The first 4 rows are patterns. Each new row is the sum of 2 different patterns, raised or lowered, with some noise. Before adding, each is slid sideways (what falls off one end comes back at the other) and multiplied by a number that may be negative. Names go in the order of the patterns.
Known rows, each followed by the names of its patterns:
[ 18  -3  19  -2  36 -14 -15  -2  -8  -2 -10   2  -3   4  -1   3 -12  -7
 -14   2   4  -4   4   4  -2  -2  -2   9  -9  30  -2 -17  -9 -16  -2  -3
  12 -16  20  -8  10] : (2)
[  6  -1  -9  -3  23 -13 -11 -12   4   0  23   2   0   8  24  16 -12  -6
  12   3   3 -23 -13  -7   2   2   1  -3  -6 -10  -9   6 -13 -23  -9  -8
   3  -7  12  -2  14] : (0)
[  4  11   7   4 -12  11  -3  -7   2 -11  -5  14  17  -1 -10  -9  -2  13
  10   3  -1   8  14  -2  -2  12  -1   7   9   3  11 -10  10  -6   2  17
 -18   3  -9  -5   4] : (1)
[ 14   0 -23 -18  -7  -8 -14   4 -12  -5   5   6  -4  11  15   0  -3  -2
  -1   2  -9  13 -12 -10   0 -27 -14 -15  10  -5   6 -12  -9   7  -8  -6
  -4 -12  -6  -1  10] : (3)

New rows, each followed by the names of its patterns:
[ 14  20   0  25 -11  37 -18 -12  11 -22  -1 -18  -2   0   6   9   7  -7
 -19  -4  -2  -3  -3  -8  -3  11  13  -6  -4 -16  22   9  -6  -6 -14   5
  10   7 -14  25  -7] : (2) (1)
[ -7  21   9   8   8   4   8  12  10   4  15   0  10  20   6   8  10  17
  -3   2  -7   0  11  16   8  -9  16  18  12   3  11 -10   8   8   2  -4
  -8  16   6   0  12] : (0) (1)
[22 22 10 24 22 13 -3 -3 22 39 25 20 22 37 20 29 18 10 11 20 11 10 21 15
 24 28 19 27  4 29 20 19 33 26 28 14 21  1 32 30 16] : (0) (3)
[-15   2 -22  -6 -14 -49 -23 -25  10 -13  15 -16   2  11 -10 -16  -8   8
 -18 -14  -3  15  -2  -2 -17  -8  -2   6  15 -24 -11  14   7  -4  -9   1
  -8  -2  -1  -1  -3] : (0) (3)
[  1   5  12 -26  -9   2  -6   1   9 -20 -18   5  14   5  12  -1  -9  -3
   0  -8 -11  -3  12 -19  -6  -7 -24 -13 -21  15 -11  11  -9 -20  21  -7
   5   2 -11  -8  -9] : (1) (3)
[-17   1 -18  14 -40   9  12   5   8  14  11  -1   8   7  10  -7  10  14
  16   2 -14   0  -7  -1   5   4   3 -10   6 -32   5  12   0  13   0   6
 -15  23 -19  16  -7] : (2) (0)
[  0  22 -12  25  10  -8  10   0 -11 -13  12   4  25   2  -1   5   1  17
  -4  12  -3  -5 -10   2  -5 -10   2  -7  17  -4  12  -3 -16  14   4  15
   7   3   3  -8  -3] : (2) (1)
[28 11 21 16 17  9 16  3  6 10 20 17 21  9 16  7 17 15 15 27 20 15 13 -2
 10 28 22 17 18 17  7 26  5 17  2 -4 15 13 21 -5 24] : (2) (3)
[ 22  17   7   5  -9  -3  -5   9  15   8   0  17  19   8   9   7   2  16
   3 -23 -10  -9  10   3  -7   0  27   6   6  16 -19  15   1  24 -27 -23
  10   1 -10  -8   1] : (2) (0)
[-23 -17 -17   1  -1  -4 -29 -27 -16 -21 -25 -10 -21 -16 -19  -3 -40  -7
   8  -7  -4 -14 -12 -23  -8 -21 -15 -26 -29 -26 -36 -20 -38  -5   1 -20
 -14  -8  -9 -17 -15] : (2) (3)
[ 10   5  14  -4   3   5   3  11  -4  10 -10   8  25 -12   6 -11  -2  -5
   4   1   0   2  -7   7 -17  -1   6  -5 -10  10  -2  -5  -9 -13 -18  -1
  13   4  -9   3   9] : (0) (1)
[  2  -6  -9  22  14 -15 -10   5  32  23  13  -6  -3   2   9   3   3  16
   2   8  24   7   7   1   4   5   2   0   0  -6  29   6  -5  19  13  12
  -5   1 -14  14  -2] : (0) (1)
[  8  11  21  18  -3  16   7   4  10 -24  -8  -6  17   6  14   0  -1   8
  -2   8   0 -12   0   4  18  14  13  -9   2   6   2  -6  11  12  -2   7
   7   8  15  32   8] : (0) (3)
[ 17  20  31   2  -5   6  25  -1  -5   2  11  11  30  12   5  13  22  24
   1   3  23  16  11 -11  -1  10   7  25  11   0   0  -5   1  14   3 -17
  10   0  17  11  17] : (2) (0)
[ 12  24   2  18  13  12  22  27  26  19  10   5  21  11   4  17  16  15
   9  23 -16   9  19  20  36  20  16   4  31  -8  22   3  -8  11  -6   8
 -28  23  25  14  18] : (2) (3)
[ -9  -4  15  -4   0   4  13  -1 -27 -14  17   6  -1 -23  -9 -16   1  -4
 -10 -14 -11 -24 -26  -2 -19 -26 -13 -17   0 -22  10  -4   4  15  -1  -6
 -17  15 -22 -10 -11] : (0) (3)
[  1   3   6  -2   3 -11   6 -21   3   5   4  21  -5  17  -2   8 -10   7
  -9  -8   5  -2 -14  -3   8   3 -16 -16  -4  30  20   6   3   8  -5   8
   6   0  -1  -4  -5] : (0) (3)
[-13 -16 -15  -4 -14 -34  -6  -1   3  -9 -12 -13   1  -3  -5  -2 -15  -4
  -1  -4   7   4 -19  -8   9   4   5  -6 -10 -23  -7 -16 -15 -16   0  -4
 -31   3  -4  -6 -12] : (0) (1)
[50  0 -4  8  1  8  6  9 -1 14  8 19 -2 12 -2 21 19  9 11 16 21  6  5 17
  7 42 24 -3  4  0 23 19 21 -6 39  8 24 19  3 28 12] : (2) (0)
[-12  -8 -20  24   2   6  -3 -11 -10 -11  -5  -2  10 -17   6  16   0   7
  -4 -10 -26  -5  -9  -3  -3  -7 -11 -24   5  -3  -6  -8  -3 -31  -6 -10
 -17 -24 -25  11  -6] : (0) (1)
[22  1  5 10 10 13 17 -2 14 21 29 14 38 33 30 23 20 15 22 28 27  5  6 25
 -3 23 10 31 22 41 21  8 24 23 19 20 -1  8 16 32 37] : (0) (3)
[  6   9  16   9  12   7  13   0  20  18  15  22  15  18   1  10   6  17
  14   0  18  -2  11  24  15  17   5   2   2  29  10  16   7   7   9   4
  13 -12  12  21   4] : (2) (3)
[18 28 30  7 22 40 18 25 20 21 13  8 10  4 16 35  0 -1 14 17 25 15 23  3
 15  4 16 -5 -5 24 10  0 22 24 28 14 10  9 22 21 18] : (0) (1)
[ -1  -3 -26 -14 -23  -6  -1   1  -7 -25  12   0   0  -5 -10 -25  -5  -8
 -10 -38 -19  -4  -4  -9 -24 -11   5  -1  -2  -7  -5  -6  -5 -11   6  -3
 -19   4   3  -5   8] : (0) (1)
[ 15  -3   5 -12 -11  -8  -6  -4  -4   3 -11  -8  -3   0  -5 -13 -14 -17
   0  -1   8  -2  -1  -4  -4  -9  -7   3  -9  -9 -16   2  -6   6  -3  -9
   8   7  10 -11 -15] : (0) (1)
[23  7 13 34 18 10 14 19 23  2  5 -3  7 26 -8 13 -1  1  7  8 23  9  1 -5
 15  9 -2 18  0 11 26 25  4 -1 14  0 14 14 14  8 30] : (0) (1)
[-19 -21 -24  12 -21 -21 -14  -6  -8 -27 -14   5 -14 -34 -53 -33 -28 -26
 -10 -24 -23 -18 -19 -27  -2 -17 -37 -25 -26 -13 -22 -13  -7 -14 -21 -18
 -48 -30 -10 -18 -30] : (0) (3)
[-10 -12 -15  11  -7 -16  -7   6  -8   5  -7 -15 -11  -7  -6  -5 -15   1
 -23 -21  -2 -38 -31 -24  -3  -9  -6  -8 -16   8 -10 -13 -15 -17   2 -12
  -3  -2  -3 -28  -8] : (0) (3)
[-18  -4  24 -21 -37 -34 -11 -16   1  -6 -19  -6  15   8 -22  -5  12  -6
 -10 -31 -21 -14 -14   4 -17 -21 -14 -40 -28 -16 -14 -34 -12 -26 -13 -10
  -8 -15   0 -14 -16] : (0) (3)
[-11 -14 -13  -9 -25 -18  -7 -15  -7 -12 -15  -6 -24   4  -8  -4   9  -7
  11 -15   0  -9  -2  -4 -22  -8  -6   1  -6  -2  -4 -18 -13  -5  -2  -6
  -4   3   6 -10  -7] : (1) (3)
[-13 -11 -16  -9 -17  18 -18 -26 -22 -30 -15 -17   6 -30  12 -18 -10  16
 -15  12 -10  22 -26 -30 -16 -18  -6 -25  -7  -8  -6  -5  -4 -29 -26 -23
  -2  -1 -12 -14 -11] : (2) (1)
[ 16   7   5  14  17  24  15  29  23  14  23  22   7  -1  26  19  18  17
  -9   1   7  23   8   9  12  15  11  13   8   7   8   5  23  16  30  15
 -10  20  11  20  12] : (1) (3)
[10 14  8  5 16  4  9  0  5  6 12 16 19 20  5  4 -1  3  8 -3  9 14 18 14
  8  3 16 26 16 10  9 15 20  6 16 12  5 13  0  5 10] : (1) (3)
[-22 -46 -35 -21  -7 -25 -21 -44  -8 -14  -3  -4 -25   3 -10   6 -36 -23
 -24 -22 -13 -28 -10 -33  -8 -28 -16 -14 -46 -30 -29 -24 -21 -15  -7 -16
 -21 -36  -5 -31  -4] : (2) (1)
[ 26   4   1   8   0  20  -3  -9  -6  11  18  40  10 -12  -2  20  14 -12
   7   8   9  17  -1  -6  15  25  11   8   5   2   4  -5  26 -12 -17   3
 -21  -2 -10  28   3] : (0) (3)
[-24 -15 -25 -21 -51 -22 -35 -11 -20 -37  -6 -28 -21 -24 -18 -39 -51 -34
 -31  -7 -36  -6 -16  -9  -4 -16 -43 -39   2 -22 -22 -28 -27 -30   0 -16
 -26 -26   5  -4 -42] : (0) (1)
[ -8  -4   0   7 -12 -15  -8 -15 -12 -13  -3 -15 -22  -4 -47 -16  -4   1
   0  -7 -15 -24   4 -29  -8 -19 -28 -11 -26  -3 -33   1 -10 -18  -8 -13
 -11 -11 -14 -17  -7] : (2) (3)
[-28 -26   4   4  -9  -6 -15   6   2  -1 -10 -13  -3  -2  -5   3  -3 -13
   4   5   6  -4  -3  -1 -22   7 -15  -3  -1   0  -5 -28   0   1   8 -13
  -4 -16  -8  -1  -7] : (0) (1)
[ -1   8   3  -2  -4   4   3  15   9 -18   2  13  17   5   5 -19  -3   3
  -1 -16 -14  12   8 -12   3  -2  13  10   2   8  -4   7   6  -1  21   9
   4  15  17   7   4] : (0) (1)
[ -2  -7   8  -5   2   5 -25  24   7   8  29  10   9 -18  -1  -8  18   1
  -5  12   3  11  15  -5 -12  -8  -7   6  23   6  -1   3  13 -11   0   5
  -4 -14   5 -15 -21] : (1) (3)
[  2   5  19   4  -2  -1   1  -4   0 -22 -17  -5   1   1  -1  -4   0 -15
   0   7  -9   3   3   3  -6  -3   1   4  13  -2   2  -3   0  18  -5  -8
 -15  -8  -1  24  10] : (0) (3)
[ -4   8  15   3   3 -21  -8  -3  -3 -18 -19   8   6 -15   1  -5   8   6
  -5   6  -7   4  -1  -8  19   3   4  13  10   4  -2  -6   1   5  -6  -5
   2   0  14   6 -24] : (0) (1)
[ 19  11  17  -2  14   2   5   6  11  10  26  13   4   5  -1   2  15  13
  10  -1  18 -12   7  22  20  19  12  12  -2  24 -15  18  -4  -7  19 -17
  10 -28  15  21  10] : (2) (1)
